The rows are grouped in 4 ways, from coarse to fine. Each group lies inside one group of the grouping before and may be the whole of it. The rows also spread widely along 13 directions, which tell nothing about the answers.
Known rows, each followed by its group in each grouping:
[-26 -10   4 -12  46  -9   9  22  10 -14 -13 -13   8  24 -17 -33 -23  14
   0  44 -21   4   8  76 -10  13  20  31 -29 -36 -20  -9  18  -1]
kiba q234 vuna q980
[ 22  18  16 -15  -6   0   8 -25  -1 -14 -10  22  16 -53  -3   6  14  -1
   2 -23  12   7 -36  -6  22 -18 -12  -1  25  10  -5  -5  26 -29]
kiba q234 vuna q870
[ -8  19 -16   1  33  -1   6  37 -10  -4  49  -1   9  18 -18 -14   0  12
 -10  11  15  38 -24  15  14   8   6 -11  -6  -8 -14  -9  35  27]
kiba q219 vutul q341
[ 18   6  15 -12   7 -33   9   2 -26  40 -16  26  15   6 -31 -10  28   3
 -18 -13  27   7   1  19  11  16   9 -11 -25 -19 -19 -11  16 -47]
sul q484 Fales q967
[ -9   0   3  -8   0 -15  -4  24   8 -26 -18  -2  -2 -32  12 -24 -10  14
 -17  -7 -15   1  15  -1  17   2 -42  14 -13 -26 -16   0  19 -16]
kiba q234 tela q943
[-12  28 -16  -6  12  12  -6  20 -31 -39  23 -16 -20 -60  11 -12  -3  30
  -4 -20  -4  38   8 -12   2 -13 -15  -3  30  -6 -46  10  35  10]
sul q875 fudev q569
[ -3   9 -20   9  15 -26  -1  52  12   8  26   4  17  21 -15 -17  -5  17
 -21  10  10  17  -6   3  36  41 -43 -40 -26 -23  12   3  33  12]
sul q484 Gasu q593
[-12  -6  16   1 -14   6  -3  -4  17 -14  -6   0   4   0 -17 -15 -22   7
   0  11 -13 -11  -1  22  -6  -6   0   3  -2   8  -9  19  -3  -3]
sul q484 nula q398
[ 23  -4  28 -21   2  16   7 -11 -13 -18 -16  11  32   9 -35  31   8  31
   1   6  32  -2 -49  11  19   5   0  11   5   7  -9 -18  30 -42]
sul q875 Pud q292
[ -5   9  23   8 -53  24  10  -6 -16  26 -59  18  24 -27 -50 -40   7 -14
 -19 -16  -1 -15 -33 -30  40  -8 -30   6  10  -8  12  47  27 -64]
sul q484 nula q816
[ -3  -3  16 -28  29  -4  -5 -10 -14  -6 -39  15  20  -4 -27 -20  -6  44
  -9  -4   8   0 -20  -1  18  43 -20 -16  -8 -19 -12  -4  35 -87]
sul q484 Gasu q80
[ 11  -9  26  25 -95  11 -14  25  20  -7 -36   0  27  25 -37   8  -9 -17
 -13  12   7 -63 -13  19  13   0 -58  -1  -3  17  27  41   8  -6]
sul q890 nok q847
[ 15  18  17  -8 -19  -1  16  15 -50 -12  12   7  22 -41 -10  18  24  22
   0  -2  14 -28   6   0  -1 -12 -23 -30   5   3 -22  18  19  22]
sul q890 nok q782
[ 15 -17  19  -7 -69 -20 -27  63 -30 -11 -44   2 -16   3  17   2   8   9
 -19 -13   8 -38  43 -11   2  -3 -69  -7 -14  20   1  25   7  30]
sul q484 nula q816
[ 23  11  10   1 -22 -15  12  14  17 -24  45   7   8 -14 -12  23  11   6
 -24 -10  18  15  -6  -5  11 -31 -15  42 -12 -19 -48 -31   6  -2]
sul q890 nok q847
[ 12  -8  18 -40  25 -15   0  14  10 -18   5  31  12  28  -1 -22  -7   1
  12  14  -7  -9 -14  22  -2  -2  -7 -10  -6  28  12  -2  18  38]
kiba q219 vutul q341
[-20   5  -1   2   7  10   3   1  -6  32  17  19  37  18 -52 -42  -6  10
 -16  -5   5  -2 -30 -23  24  44  -8 -65  -6   8  13  37  26 -33]
sul q875 fudev q569
[  3 -27  22  -9 -11  -7   1  21 -26  45 -34   2  -2  32 -18  10   9  19
 -13  10  29  13   1  15  13 -10  28  32 -36   1  -8  -7  -9  -8]
sul q484 nula q816
[  2  24 -20 -30  68 -20  -7   8 -23 -16  68  16 -13 -12  14 -13   9  21
   9 -12  17  59  -9  17 -15  10  28 -45  18  26 -33 -24  34  40]
kiba q234 vuna q980
[  1  -7  13  -6  23  -1  19 -18  43  -4  17  17  48   0 -20   5 -22  13
  13  27  -9 -21 -32  11  27  11  -9 -36 -12   8  34  12   4  15]
sul q875 Pud q292
[ -7  -1   3  -3  16   5   9  11  -8 -25  31 -16  10 -25   3  27 -10  45
  -1  10   5   6   1   5   7  -5   1  -6  -8  -7 -28  -5   4  19]
sul q875 fudev q569
[ -9  -5  -3   4  22  31   8 -10  19  13 -14  -7  30 -17  -7  20 -23  30
  22  27   8  21 -55  -1  55   0   3 -15   8  15  51  18  14  17]
sul q875 Pud q292
[-11 -12  15 -20   9  19   7  15 -28  14 -33   4   5   0 -15 -13  -4  29
  -1  11   5  14 -16  -9  25  -8   7  16  -9   4  -1  13  14  -5]
sul q484 nula q398
[ 43  11   0 -10  16 -32 -10  -9  52 -15   6  24  23  17 -18  25   6   3
 -11 -13  34  29 -55  23  38  23 -28   6   0  -9   5 -47  39 -56]
sul q875 fudev q569
[ 12 -13   7  -6 -10 -16 -15  -5  78 -11 -21  18  14   5  13  -2 -28  -5
  -3  -1  -6   0 -34  -4  44  -1 -43  16  -9  10  43  -8   2 -11]
kiba q219 vutul q341
[ 19 -10  25  -6 -37 -12   0   9  -5   4 -32  10   6 -12  -9  12   8  10
 -15 -10  15 -13   0  -3  19 -13 -22  20 -13  -4  -9   1   2 -29]
sul q484 Gasu q80
[ 18  15  15 -22   1  14  19   5  -3 -33  -1  17  20 -42   0   3   7   1
  12   4  -2  -1 -39  -5  29 -30 -25   5  24  16  10   6  35  30]
kiba q234 vuna q980
[-10 -29   7   9 -55  12 -25  45 -19  23 -23 -16 -19  20   1  12  -9  31
 -25 -10  25   9  10 -34  25  -3 -17  15 -19  21  -1  17 -10   1]
sul q484 Gasu q80
[ 25  12  -3 -11  15 -10 -12 -11  43 -32  10   8  -5 -14  17  21 -14  -3
  29  16   3  28 -30  52   7 -28   0  18  27  26  12 -14  15  44]
sul q890 nok q847
[ 21   1  17 -46  31 -19  15  19 -43  -2   8  30   7  -5  -4 -13  24  12
   6  -1   7   9   7   7  -3 -15   6  -9  -5  14 -19  -5  27  35]
sul q875 Pud q292

New rows. What belongs after each?
[-11   3   6  13 -20  45 -15  -1 -15 -42  -2 -34 -12 -25   5  40 -26  38
  30  24   7   2 -20  36 -12 -24  19  -5  39  42  -5  28   5  42]
sul q484 Gasu q80
[ -4 -18  -5  -7 -15 -20 -33  56  21 -55  24 -12 -10  30  19   3 -28  31
 -11   7  -7 -19  37  12 -14  26 -58 -22 -15  16 -11   1   9  46]
sul q875 Pud q292
[-12   8   1 -19  46  15  15   5 -22   3  19   6  17   9 -35 -24  -3  24
   4  16   4  30 -29  16  10   6  29  -6   1  -3 -18   4  33  -2]
sul q875 fudev q569
[ 26  20  11  -1 -17  -2  14 -11  28 -16  13  22  17 -25 -22   6   8  -7
 -10 -14  11  18 -43 -14  37 -25 -19  21  13  -3  -9  -9  23 -19]
sul q484 Fales q967
[ 20  15   6   0 -17   4 -19  -1   9 -28  -1   2   1  19 -29   7  -1  -7
   3  -3  20  12 -36  50  -7   1   0   6  29  20 -14  -3  37 -17]
sul q875 fudev q569
[  2  -1   5  -3   4 -22 -17 -11  28 -14 -12   5   1  -2  -8  -8 -17  15
  -6  -4   0   3   0  32  -2  21 -12  -8  -3  -7 -12  -6   9 -44]
sul q484 Gasu q80
[-17   4   4  -5  25  -6  27  20  -2  -8  30   1  12 -22  -5 -20 -11  19
  -1  22 -22   3  15   5   6 -17   1  -4 -22 -19 -19  13   2  45]
sul q484 nula q816
[ 12  22 -18  -2  45  14  15  35 -25  -6  50  -2  38   7 -19  40  17  44
  -4  16  53  43 -72  -8  54  31 -12 -41   2   0  12 -29  59  17]
kiba q234 vuna q980
[  4 -19  15 -23  -1 -20 -39   7 -18   0 -38   8  -9  29   0  -2  -1  25
  -9 -15  27  -1   5  28 -13  40  -6 -20 -11  22 -11 -13  13 -48]
kiba q234 tela q943
[ -3  13  10 -10  16  15   5 -25 -11   0 -11  14  21 -29 -23 -11  -6  21
  13   1   3   4 -35   4  16  10   3 -38  21  14   9  24  25 -27]
sul q484 Gasu q80
[ -6 -27  28 -40 -19  10 -14  35 -39 -28  -8  11 -14  28  -6 -17  -5  38
  -9  -3  -1 -18  26 -23 -18  -3 -13   6 -10  34 -37  14   3  19]
sul q484 Fales q967
[ 29   4  37  -3 -46 -14  19 -17 -16  54 -22  38  19   7 -52 -11  35 -36
 -18 -20  25  -6 -20   8  13 -29  27  20 -10   6 -12  10   0 -38]
sul q484 Fales q967
[ -5   1  11 -11  28 -14  44  18  -5  35  14  22  33 -12 -26 -31   7   4
  -9  21 -11   4  -7 -10  38 -13   2  -3 -35 -30   5  14  10  20]
sul q484 Gasu q80
[  7  -8  14 -30  53   9   3 -21  31 -38  23   9  23  19  -5  29 -21  41
  18  24  13  18 -55  27  10   4  21  10   0  17  -2 -37  14  -3]
kiba q219 vutul q341
[ 14   3  14 -12  -1  22  15 -13  -3   6  -6  12  16 -27  -7  16   3   5
  21   7  10  17 -43  -2  31 -38  16   7  21  31  22  14  12  34]
sul q875 Pud q292
[-20  -4  -6  12  28 -10   0   0  13  -8  22 -21  25 -24   8  33 -26  58
   4  25   4 -14  12  27   7  33 -11 -44 -27 -21  -4  -2 -11   0]
sul q890 nok q847
[ -3   5  -4 -24  14   3  -6  22 -17   7 -14  15  -6 -14  -2 -38   1   8
  -2 -13  -2  33 -12 -21  28  -5 -16  -3  13  13   4  20  35   8]
sul q875 fudev q569
[-25   0  11   5   3  36  29  20 -61  20  40  -8  38   2 -47   3   7  43
 -10  17  18  -8 -14 -24  10   8  24 -42 -15   4 -20  31  12  18]
sul q875 Pud q292
[ 29 -19  10 -21 -20 -21 -26  38  22 -46 -28  -3 -13  20  12  26  -4  25
 -20  -9  21  13   2   9  18  -1 -50  62 -13 -11 -23 -43  23 -25]
sul q875 Pud q292
[-21  -7 -13  18  30  15  -9  11  21 -28  63 -36  10  20   5  53 -34  59
   3  30  24  23 -25  29   1  17  27 -15 -15   8 -15 -26  -8  29]
kiba q219 vutul q341
[-19   8   9 -17  13  14  17  27 -52   4 -22   1  14 -33  -8 -30   5  24
  -4   7  -9  -7   3 -10  17  -4 -12  -8  -6 -14  -7  28  28   6]
kiba q219 vutul q341
[ 20  13   1 -23 -15 -22 -17  14  13  -8  14  37 -21   5  -4 -40   7 -26
  -8 -31   0  31  -5 -11   5 -18 -18   1  21  33 -12   6  25  18]
sul q484 Fales q967
[ 13  -7 -16 -23  37 -44  -2  56  13   3  25  12  -8   5  32  -2  -1  28
 -12   3   8  39  14 -15  39   7 -38  -7 -32 -10   8 -24  17  51]
sul q484 Gasu q80
[ 20 -10  19 -22  -8  -3 -13 -12  26 -12 -16  23  14  16 -18   1  -6   6
   0  -8  12  -2 -34   4  17   6 -16   1   7  25   7  -4  18 -29]
sul q875 fudev q569
[ 14  -9  34 -47  -3  10  10  16 -40  -1 -30  30  11  24 -41 -29  17   9
  -8   3  11   2 -19  -2   6 -17   1  45  -5   4 -29  -3  33 -27]
sul q890 nok q847
[ 13  21  13  -1 -42  -1  -5   3 -37   9   0  12 -13 -25 -27 -19  26 -20
 -18 -39  16  15   2   2 -12 -28  10  10  23  12 -44  17  20 -22]
sul q875 fudev q569
[-10  12   1 -18   5  32   0  21 -15 -47  29   2   4  -3 -22 -23 -12  23
   0   1  -8  14 -27 -17   4  -7 -17  -6  28  21 -25  20  41  21]
sul q875 fudev q569
[-18  -1   6 -17  16  15  17  30  -2 -10  17  17  42  15 -34 -37 -16  23
  -3  30 -17 -23 -19 -17  25  23 -40 -37 -15  -3  15  32  31  21]
sul q890 nok q847
[ 36  -1  28 -15 -37 -29  -6  13  24 -49 -28  17   9 -16   6  17   3   3
  -7  -6   0 -36   4  15   6 -11 -66  16  -4  -3  -9 -11  16  -9]
sul q484 nula q816
[ -5 -14  10   5 -25   9 -14  16  23 -37   3 -14  10  17 -15  15 -24  28
 -11   8   4 -15  -4  10   3  10 -26  10  -7   3 -15  -1   6 -11]
sul q875 Pud q292
[ 15   9  11 -18  -3   3  -3  -5  -4   8   1  31   7  10 -30 -25   7  -5
  -2 -14  14  22 -40  -8  17  -2   0 -14  19  29   3  11  31 -16]
sul q484 Gasu q80
[ 16   5   8 -17  -5  -9 -21 -37  -8  37 -47  23 -18 -33   1 -13  10 -10
   5 -39  18  40 -19   5  13 -16  26   8  28  29   1   7   9 -48]
sul q875 fudev q569
[ 16 -17  31 -56  30  -6  19   0 -15 -19  -3  30   9 -16  11  -7   3  22
  18   9 -12  -5   3  -7   3 -33   4  13  -5  24  -8  -2   5  45]
sul q875 Pud q292
[ -6  -9  15   2 -11   9  10  20 -33  27 -22  -7   4  -1 -14   5   1  18
   5  22  11  -3   0  26  10 -13  21   0 -13   7   3  25   0  25]
sul q484 Gasu q593
[  8   2  19 -32  13  35  12  19 -59  -4  12  14  23  25 -47  10  18  41
  -4   9  40  22 -51 -17  18  -1  13   9   5  16 -26  -9  42 -12]
sul q890 nok q847
[-16 -11  17  15 -30  31  10  26   2 -10 -21 -14  27  25 -51  -2 -16  26
 -24  23   8 -10 -33  -3  31   6 -21  34 -20 -25 -10  10  20 -39]
sul q484 nula q816
[-14  -3  12 -14  17  17  -1 -23   1   1 -33  -1 -14 -19  -6 -18 -20  11
  22  14 -14  23 -10  36  -1 -29  43  32  15  13  -9  17  -1   0]
sul q484 Fales q967
[ 24 -20  22 -38  17 -37   2   4  18 -13  26  30  13  18   0  10   5  24
 -15 -12  11  -1   5 -10   4   5 -11   2 -31   5 -27 -35  -2  -9]
sul q875 fudev q569
[ 23 -12  34 -38 -19  12  -3   2 -17 -40  -9  17   4  -3  -5  16   4  21
   7  -6   8 -15 -15  -6  -4 -27 -11  18  16  38 -21   0  15  12]
sul q875 fudev q569
[ 17 -11  18 -14  21 -40  11  -9  40  11  15  21   9  38 -28 -14  -1 -19
  -9  11   2  16   2  62 -13 -13  38  43 -32 -18 -28 -33  -6 -14]
sul q875 Pud q292
[  1  -5  -1  -7   9 -18  12  17 -17  18  25   0  12 -56  33  34   5  47
  -4  -5  12   4  23 -38  32  -9 -21 -31 -27  -3  -1   0 -17  38]
sul q890 nok q847
[ -3  13  -4  35  -3 -15  13 -11  24  36   9  -9  24 -19 -27   5  -3 -11
  -7   9   7   6 -10  47  17   1  19 -14 -14 -26   4  13  -2 -15]
sul q875 fudev q569
[-15 -16   9 -22   7  25  -8  14  -7 -40  21  -5   3   2  -2   3 -23  51
   0   4  -2   3  -6 -26   2   2 -11  -7   4  26 -20   6   8  17]
sul q875 Pud q292
[ 12  16   2  -7  15  -6   2  -4 -14   5 -10   9   5 -21  -9   2   7  10
   9   2  14  21 -22  27  14  -3   6 -14  13   5   2   5  26  -3]
sul q484 Gasu q80
[ 13   0   9  -6 -20  -4  10  22  19  18  25  27  18  24 -30 -18   4 -17
 -14   3   8  11 -26 -15  29 -19 -14  11 -11  12   8   8  13  25]
sul q890 nok q847
[ 16 -19  19 -19 -32 -15 -19  41 -35  -1 -39   1 -11  16   0  13  12  29
 -18  -9  26  -9  18   2   5   7 -29  10 -18   7 -17  -4  12 -16]
sul q484 Gasu q80
[ 21   1  20 -38  30 -26  17  17 -10 -35 -11  15   3 -18   0  -4   9  25
  -5   7  -4   6   8  21   5 -16 -15  41 -16 -32 -40 -29  26 -12]
sul q484 Gasu q80
[  6   5  17  -3 -21  14  -7   3   6 -36 -48  -7  12  -7 -28  -5 -10   5
   1   9  -4 -16 -22  45   5   0 -25  29  17 -12 -10  12  37 -41]
sul q875 fudev q569
[-16   8 -19  19  12 -30   6  16  32  54 -13   1  -8 -16   3 -55  -8 -45
  -3   9 -20  35  10  49  23 -16  17  11 -15 -21  27  23   4  29]
kiba q234 vuna q870
[  2  -3  21   2 -19   6   0 -15 -18   9  -9   1  11 -19  -4  20   2   8
   9   0  15 -15 -12  22  -3 -11  20 -24   4  30   3  16  -6   9]
kiba q234 tela q943
[ 14  -4  23  -8 -25  -7  22  -3  13   8  33  23   5 -24   0   1   4  -9
   0  -5  -6  -2  -1 -21  10 -54  10   7  -5  27  -6  16 -21  54]
sul q484 Gasu q80
[  2   6   7  -6  -1  -7  11  34  11 -23  -4   8  22  12 -26 -22  -6   6
 -10  19 -10 -14  -8  15  22   9 -41   3 -14 -22  -2   9  33   6]
sul q484 Fales q967
[  2  -5  11  -9 -18 -17 -15  20  17  -7 -41  20  26  15 -20 -33 -14   5
  -6   6 -10 -42  -5  11  20  44 -68 -51  -8   4  37  35  31 -23]
sul q484 Gasu q80
[ -1   9   6  -9  31   5  26  21 -70  23   3  -7  21 -29 -11  21  28  37
  -2   9  33  16 -11  15  18   3  25 -15 -14 -18 -19  -8  26   4]
kiba q234 vuna q870
[-15 -18  22 -13  -1  30  14 -18 -36  37 -19  -2   4 -40   5  17  -5  33
  21  14   5   4  -3  -8  12 -42  47   9  -2  29   4  29 -27  32]
sul q890 nok q847
[ -4  -6  11 -32  16  23 -33 -18 -16 -36 -28   6  -3 -13   9   8 -16  49
  13 -14  19  12 -36  -9   6  26 -12 -30  30  46   1  -2  28 -37]
kiba q234 tela q943
